The rows are grouped in 4 different ways at once. Each group adds its own fixed numbers to the row, and there is some noise. The rows also spread widely along 14 directions, which tell nothing about the answers.
(in the rows, 128 means zero)
Some rows, each with its group in each grouping after it:
[128  99 156 127  72 151 122  72 141  62 118 108 162 127  99 117 142 139
 109  81 135  92 159 125 193 142] => z842 W vak fek
[160 100  96 117  92  88  89 128 106 113 135  98 143 125 126 100 116 143
 154 165 143 108 144 146 129 153] => z864 N pitet tef
[142 166 127 159 176 104 152 145 112 173 110 112 141 137 140  96 111 108
 132 125 157  83 159 162 152 168] => z341 P sep rili
[137 119 160 196  75 139 132 122 116 154 128 156 122 114  91 150 144 139
 117 126 152 140 123 100 154 128] => z864 W gelu rili
[130 150 147 111 142 141 118 118 132 125 143  93 141 149 119 142 158 117
 129  81 139 105 148 142 171 139] => z842 N vak fek
[ 97 162 138  82 179 132 134 123 139 134 124 102 148 143 157 136 158 104
 119  94 120  77 185 137 159 104] => z341 P ponef Lumo
[139 110 106 122  95 116 145 122 165 113 136 102 163 138  57 128 167 137
 152 117 110 175 112 138 120 128] => z341 W sep Lumo
[154 133  56 130 151  99 134 159 113  89 110 119 173 105 135  93 110 132
 107 114 115  90 135 119 150 163] => z842 W pitet tef
[142 137 135 144  71 113 104 128  99 137 134 145  89  94 154 111  97 155
 154 132 140 104 152 112 138 127] => z341 W ponef rili
[148 173 209  86 141 119  99 135 107 113 101  80 138 121 167 113  78 104
 151 154 140  44 166 190 115 138] => z341 P sazub fek
[ 78  84 120  87 122 133 137 120 140 131 142 127  87 131 147 107  80 130
  98 125  99 171 138 119 157 132] => z341 N gelu tef
[ 81 116 176  33  93 138  63  65 129 117 151  91 105 153 117 181 165 140
 130  89  89 113 179 130 146 107] => z842 W sazub fek
[117  81 172 133 131 130 139 119 134 107  95 100 137 140  83 134 118 102
  95 103 128 120 157 119 158 141] => z842 N vak fek
[ 61 100 123  78  97 159 119  96 150 141 179 145 133 127 163 116 151 154
  77 116 104 166 133  57 204  47] => z864 W sep fek
[169 139 107 174 106 123 165 136 145  88  84 118 151 128  47 146 158 124
 154  71 109 125 132 152 103 175] => z341 W vak fek
[112 130 117 113 108  87 108 149  99 170 158 142 105 115 152 110 116 122
 142 153 153 124 150  89 168 116] => z341 W sazub tef
[114 102 162  91 129  95 132 143 143 136 120 103 179 128  97 107 135  93
 109 157 139 129 147  81 169  88] => z842 P vak Lumo
[118 116 116  70  82 128  84  74 101  87 147 136  94 134 131 117 101 142
 117 130 100 118 140 142 136 176] => z842 P pitet fek
[159 144  96 127 164 141 106 155 119 155 142  95 137 125 191 104 117 154
 141 162 137 116 124 169 101 113] => z842 N vak fek
[200 131  87 175 107  86 118 159  95  68 145 133 143 123  25 145 152 101
 164 146 166 126 109 140 100 197] => z842 W sep Lumo
[107  92  92 188 159 110 145 167  95 159  99 191  76 112 107 146 118 101
  88 141 130 139 158  67 110 132] => z842 W pitet Lumo
[120 161 109  65 134 112 115 109 137 109 130 103 166 157 145 118 182 100
 155 134 123  76 190 146 132  97] => z341 P ponef fek
[111  68 187 146 112 138 114 135  86  94 154 145  85 107 101 144  68 112
  85 166 157 144 106  95 152 150] => z341 P ponef fek
[127 109  41  95 177 117  88 135  98  90 178 116 116 142 107 162 147 132
 109 114 106 134 131 132 122 171] => z842 W vak fek
[145 106 137 135 111 122  68  88  88  98 143 117 142 140 106 159 161 119
 134 165 161  71 170 154 124 145] => z842 W ponef Lumo
[158 186 155 159 200 116 131 137  95 137 103  83 200 145  87 158 144  98
 102  96 148  44 130 178 168 211] => z341 P sazub rili
[104 145 149 121 204 116 109 147 112 207 115  92 163 148 121 176 162 113
  90 122 110 102 147 121 146 110] => z341 N vak rili
[170 133 155 164  82 136  97 134 115 113 125 100 121 117 103 166 168 147
 173 114 155 105 142 138 116 125] => z842 N pitet tef
[129 168 133 159 143 141 133 177 114 137 139 136 106 108 108 191 169 121
 131  66 133 119 134  81 153 116] => z341 N vak tef
[145 195 164 105 128 137 140 154 136 159 158 124 124 133 130 124 117 110
 155 145 129 159  83 159 118 129] => z341 P vak fek
[138 160 141 138 114 153 107 127 114 135 159 122 112 125 127 162 151 146
 128  90 136 125 122 125 159 137] => z842 N gelu rili
[114  95 131 116  87 129 113 125 124 122 140 136 169 109 123 123 149 131
 105 183 131 138 118  77 157  74] => z341 P vak tef
[ 94 103 108  91 192 162 126 109 145 129 127  97 135 148 131 156 128 142
  85 123  75 149 123 174 104 136] => z341 P vak Lumo
[151 159 149 127 133 140  75 157  98 122 149 108 112 106 127 190 148 146
 155 127 124 100 133 138  91 102] => z341 W vak rili
[153  92 110 173  85 121 131 101 141 131 120 100 175 140  70 129 186 156
 140 116 142 138 137 129 137 134] => z842 W sep fek

New rows. What belongs after each?
[128 104 145 156  91 149 103  92 114 123 154 117  96 126 112 142 131 165
 130  94 145 129 147 134 161 150] => z842 W sep rili
[156 176 200  96 136 131  93 135 102  84 144 105 178 135 113 153 151  71
 132 178 157  67 132 148 128 109] => z842 P ponef fek
[120 103 101 123 132 145 152 138 122  44 108 148 166  91 184  62  77 119
  66 147 128  77 149  89 173 101] => z864 P ponef fek
[165 165 122 178 158 141 144 195 119 135 139 139 153  96 136 124 121 117
 119 149 149 131  92 110 129 102] => z842 W vak rili
[117 109 205 142  84 163  94  85 119 135 137 111 164 117  98 173 153 155
  81 115 128 120 117 104 185 112] => z842 W gelu rili
[113 133 126 121  80 103 131 124 135 192 151 153 129 132  92 131 169 128
 143 155 128 180 115  82 140  97] => z341 P sep Lumo
[150 153 115 153 128 117 143 122 120 100 146 117 106 147  76 149 161 108
 167  71 165 110 156 161 149 199] => z341 P ponef Lumo
[181 138 147 176  95 130 130 166 120 145 124 122 110 103 129 109  97 145
 161 149 157 143 103 140 103 134] => z842 N vak fek
[129 176 161  95 130 129  76 149  96 125 155 125 120 131 126 194 180  98
 149 142 133  89 152 110 109  81] => z341 N ponef fek
[145 152 131 124 129 149  92 135 108 126 162 123 108 125 125 161 131 142
 137 136 117 140 102 152 104 133] => z842 W pitet rili
[171 158 138 123 186  96 128 188 114  99 104  98 136 113 118 119  86  88
 148 150 134  91 148 172  78 149] => z842 W sep Lumo
[105  99 156  58 150 116 123 147 150 102 116  86 119 145 105 133 112  91
 123 127  92 144 159 123 113 100] => z842 N vak fek
[140  91  75 159 129 120 147 124 120  75  93 142 159 126 105  98 122 109
 104 146 125 103 154 135 124 155] => z341 W vak fek
[ 87 108  90 140 123 195 115  81 126  97 112 162 122 127 159 157 174 149
  78 107  91  99 171 108 143  81] => z341 N vak rili
[122 103 162 140 126 122 140 154 138 119 130 126  84 139  82 144 122  85
 147 141 143 161 155 127 104 118] => z842 W gelu rili
[126 164 188  83 123 166  90  88 130 127 159 107  85 177 118 159 128  96
 166 159 122 136 133 230  87 143] => z341 N vak rili
[169 148 158  85 102  84 122 124 133  87 117  79  99 160  78 103 105  87
 210 126 139 113 168 210  82 198] => z842 P pitet fek
[189 202 153 133  96 112 131 137 123 156 117  81 162  97 169  81  74 176
 167 110 134  90 102 200 147 192] => z341 P gelu tef
[117 137 120 140 134 101 160 171 121 178 122 164  74 121 131 102  99 100
 132 129 135 158 147  82 132 130] => z842 P vak fek
[145 106  85 172 100 125 113 124 123 140 127 122  73 139 101 157 168 158
 189 118 132 144 164 159  70 135] => z341 W pitet rili
[133 139 109 107 181 136 125 106 127 110 111  97 142 164 121 118 113 102
 108 120 103 102 150 200 123 182] => z842 N vak rili
[136 145 102 159 136 115 146 165 118 185 141 157 121 116 141 105 106 126
 114 158 131 164 102 108 131 127] => z842 W gelu rili
[124 126 180 159  87 152 177 111 165 162 124 141  92 136 133  63  68 118
 142 134 147 181 119 161 152 137] => z842 W vak rili
[139 137 108 101  94  94 107 122 135 185 147 102 135 148 119 113 163 143
 166 126 131 147 142 121 144 121] => z842 N vak fek
[ 96  88 217  75  65 117 121 107 141 109 119 131 116 144  92 120 111  75
 136 202 126 152 154 119 111  83] => z341 P gelu fek
[131 165 158 133 144 159 103 140 120 136 155 119 146 142 104 198 202 101
 127 123 140 118 127 119 138  92] => z842 N vak tef
[131  98 119 133 151 157 123 131 138  68 112  96 156 117 112 146 138 142
  99 106 102 112 143 130 119 105] => z842 W sep rili
[120 148  85  88  89 136 122 109 173 222 191 107 154 140 171  82 161 193
 152 134 107 209  86 123 162  70] => z842 W vak rili
[126 145 184 143 141 124 107 158 104 134 161 128 112 134  99 168 158  76
 150 147 181 107 157 111 146  98] => z341 W vak rili
[ 90  94 176 128 106 149 150 105 155 103 137 114  71 147 132 103 116 107
 155  88 163 127 199 143 173 116] => z341 W pitet rili
[153 139 108 136 174 142 105 159  98  94 139 102 153 107 111 164 129 146
  93 105 118 103 104 121 137 154] => z842 P vak rili
[155 170  68 113 106 113 148 135 159 122 109  99 117 124 139 103 134 162
 194  66  89 128 151 180  98 155] => z341 W pitet tef
[134 115 178 138 103 141 128 118 123 122 135 128 122 129 133  82  79 109
 117 173 158 130 126 142 157 126] => z842 N sep rili
[117 119 175 146 106 113 142 116 141 179 125 103 129 143  94 120 147 125
 139 106 154 136 161 109 174 124] => z842 P sep rili
[135 129  82 170  92 121 150 115 129 159 140 155 107 148 106 116 177 125
 163 130 158 152 148 126 134 143] => z341 P vak fek
[103  85 157  75 119 136 121 121 137 105 155  95  93 127 116 123  79 144
 108 104 104 173 111 124 150 150] => z842 P pitet fek
[107 110 156  92 110 155 124  96 158 139 170  98  83 163 122 130 144 132
 158 117 134 178 143 162 132 118] => z842 P vak fek
[117 134 134  96 131 151 155 130 153 102 131 104 126 117 179  83  87 140
 127 110 121 125 139 155 148 122] => z341 P gelu fek
[ 83 139 185 144 143 174 147 124 141 165 164 157  83 151 167 127 131  86
 119 148 166 145 157 125 162  66] => z864 W ponef rili
[130 121 159 113 139  98 127 137 106 124 125 143 111 142  77 118  80  61
 106 165 138 137 125 134 138 182] => z842 N vak Lumo
[129 123 115 104 160 117 146 138 123  88 146 108 128 141 116  93  84 100
 117 136 133 132 125 166 142 181] => z341 P sep fek
[126 116  69 191  98  95 149 127 113 211 106 175 132 132 107 117 178 135
 128 154 140 147 147  76 132 125] => z341 P vak fek
[130  82 191  72  78 134  58  97 142 162 187   7 150 119 130 159 142 228
 164 101 134 150 112 149 172 108] => z341 P vak tef
[143 146 122  88 176 132  94 140 120 147 127  81 135 134 164 132 103 145
 143 174  95 114 129 203  64 124] => z341 P vak rili
[107 147 117  76 157 155  90 121 115 101 166 123 107 130 142 161 120 134
 100 104  87 122 131 141 136 131] => z864 W vak rili
[139 155 183 156  81 140 128 152 117 134 102 169 102 109 103 156 145  93
 138 142 135 122 142  80 108  81] => z842 N vak fek
[130 166 109 133 114 131 137  93 126 127 102 168 138 137 134 102 126 106
 116 142 110  96 157 160 123 146] => z864 W sep Lumo
[ 94 181 211 106 153 165 150 112 132 145 106 132 138 130 162 131 109  94
  87 107 117  87 149 145 171 123] => z341 P gelu fek
[ 98 109  62 128  73 136 182 113 183 111 154 147  84 143  93 110 173 141
 166  60 108 206 150 106 152 117] => z341 W sep tef
[161 172  99 120 134 116 116 168  97  82 129 129 145  92 181  77 100 122
 126 119 153  55 150 103 176 125] => z842 N pitet rili
[166 124 184 136  60 151 142 166 149  20 150 113  89  98  93 125 117 103
 197 117 175 141 134 125 122 103] => z842 P vak tef
[152 162 205  91 124 136 137 143 151  91 127  86 118 114 134  98  60 112
 158 119 130 120 128 188 121 137] => z842 W sep Lumo
[126  97  87 130 104 114 133 135 123 110 118 135 126 118 111 111 124 136
 116 116 114 136 139  95 142 136] => z341 N vak fek
[151 179  83 157 119 106 111 160  73 175 168 186  98 121 146 123 145 110
 146 176 171 125 117  95 128 139] => z842 P sazub fek
[122 200 124 126  86 171 136 103 148 201 179 158 106 146 163 121 174 149
 146 100 130 172 100 128 167 107] => z842 N vak fek
[169 146  62 119 120 114 105 157 114  78 164 109 106 139 101 149 165 120
 194 130 138 130 134 168  84 153] => z341 N pitet tef
[112  79  99 183 100  99 177 121 134 161 131 147  93 144  77  94 138 118
 127  80 171 168 159  76 200 176] => z842 P vak fek
[109 143 146 152 111 132 133 123 124 174 132 180 111 138 119 145 160  91
 132 175 141 142 143 113 115  89] => z341 W ponef Lumo
[137 116  96  90 149  98  87 165  93 121 143  85 188  90 163 110 110 167
  81 122 121  88 113  66 189 116] => z842 N sazub fek
[103 183 130 123 114 183 131 126 126 190 178 158  56 119 176 158 131 174
 134  88 107 179  89 127 134 119] => z341 P sazub fek
[168 140  59 157  83  99 118  97 119 128 107 115 191 116 124  84 160 174
 134  89 132  74 159 119 182 162] => z842 W vak rili
[145 144 100 153 160 147 159 130 139 111 130 102 151 127 140  98  99 148
 115  90 123 119 112 180 154 177] => z341 W ponef rili
[103  96 156  61 109 173  93 126 126  50 172 133  72 129 125 158 111 111
 127 176 106 170 114 132  80  85] => z842 P sazub fek
[109  91  93 148 211  76 145 184  93 145 124 117  90 134  97 138 104  90
  97  98 149 120 180  88 157 183] => z842 P gelu rili
[ 98 171  60 100 137 120 122 140 116 154 121 195  97 126 124 169 190 107
 116 119  77 133 164  63  97  89] => z842 P vak Lumo
[149 153 104 139 136 150 116 148 105  91 155 147 116 125 136 138 136 112
 123 132 143 110 128 131 131 132] => z864 N vak fek
[158 172 134 120 113 120 103 139  95 102 147 148 183 101 141 114 120 109
 115 187 146  82 104 125 146 119] => z341 W ponef Lumo
[118 215  86  58 111 142  97 140 124 165 172 158 146 116 183 127 162 141
 126 145  79 136  97  91 142  58] => z341 N vak rili
[136 113  91 124 137 126 125 162 133 118 189 113 175 146  98 134 190 107
 120 159 161 167  97  92 162  92] => z842 N gelu fek
[131  85 141 121 125  98  99  91  80  63 115 129 143 156  88 111 114  63
 112 196 168  60 181 162 135 188] => z341 P pitet fek
[ 89  59 111 176 120 165 167 113 143 111 128 152  93 135 105 118 123 127
  87 111 132 173 139 101 161 120] => z341 N sep rili
[134 199 119 137 139 136 133 145 112 178 159 156  94 135 160 128 135 107
 160 149 150 132 125 158 123 138] => z341 P vak tef
[132 111 145 143 148 149 127 135 129 115 130  90 112 114 132 142 101 155
 117  85 125 126 130 153 140 155] => z842 W pitet tef
[123 136 129 102 147 152 125 148 143  86 139 105 133 131 115 160 159 116
 131 105 109 129 137 127 113  94] => z842 W sazub fek
[148 134 134 110  86 133 106 127 120 105 134 126  94 107 152  99  75 150
 152 147 117 129 126 154 107 134] => z842 W sazub rili
[131  91 184  86 158  79  89 186 101 141 141  65 140 112 130 119  81 111
 115 159 155 110 139  90 159 110] => z842 N pitet fek
[142  99 111 134 135 120 145 134 125 104 136 123 125 139 108  85  79 108
 119 174 137 157 110 156 119 167] => z842 P ponef rili
[172 143  65 180 143 106 153 175 106 115 116 144 120 119 106 108 104 116
 137 133 138 131 114 146 107 188] => z341 N gelu rili
[147  99 157 136 109  91 146 159 140  99 100  88 123 122  93  95 115 102
 169 116 166 108 189 113 140 121] => z842 P vak rili
[115 124 174 103  98 117  88  89 113 168 157  97  69 139 127 142 104 149
 152  92 136 130 161 159 162 179] => z842 W vak tef
[126 132 123 148 187 121 153 177 119 148 134 139 114 148  92 149 142  69
 120 153 145 155 129 116 106 131] => z842 P vak fek
[102 137 206 131 131 141 116  92 130 187 108 127 154 146 107 162 157 103
  94 137 125 111 153 129 153 108] => z842 W vak Lumo
[145 109  72 184  29 147 141  93 141 166 178 151 149 112 139  84 150 204
 137 140 148 192  67 113 181 127] => z341 W ponef tef
[169  89 112 181 131  72  99 180  73 133 118 122 141 110  46 173 135 119
 127 168 144 128 109 102  88 168] => z341 W pitet fek
[132 143  68 144 170 142 105 179  98 157 145 146  98  95 143 187 122 171
 103 130  74 160  89 118  69 125] => z341 W gelu rili
[ 98 165 103  38 198  81 121 159 102 162 153 135 145 147 147  90  77  68
  67 155  94 131 110 102 175 160] => z842 N pitet fek
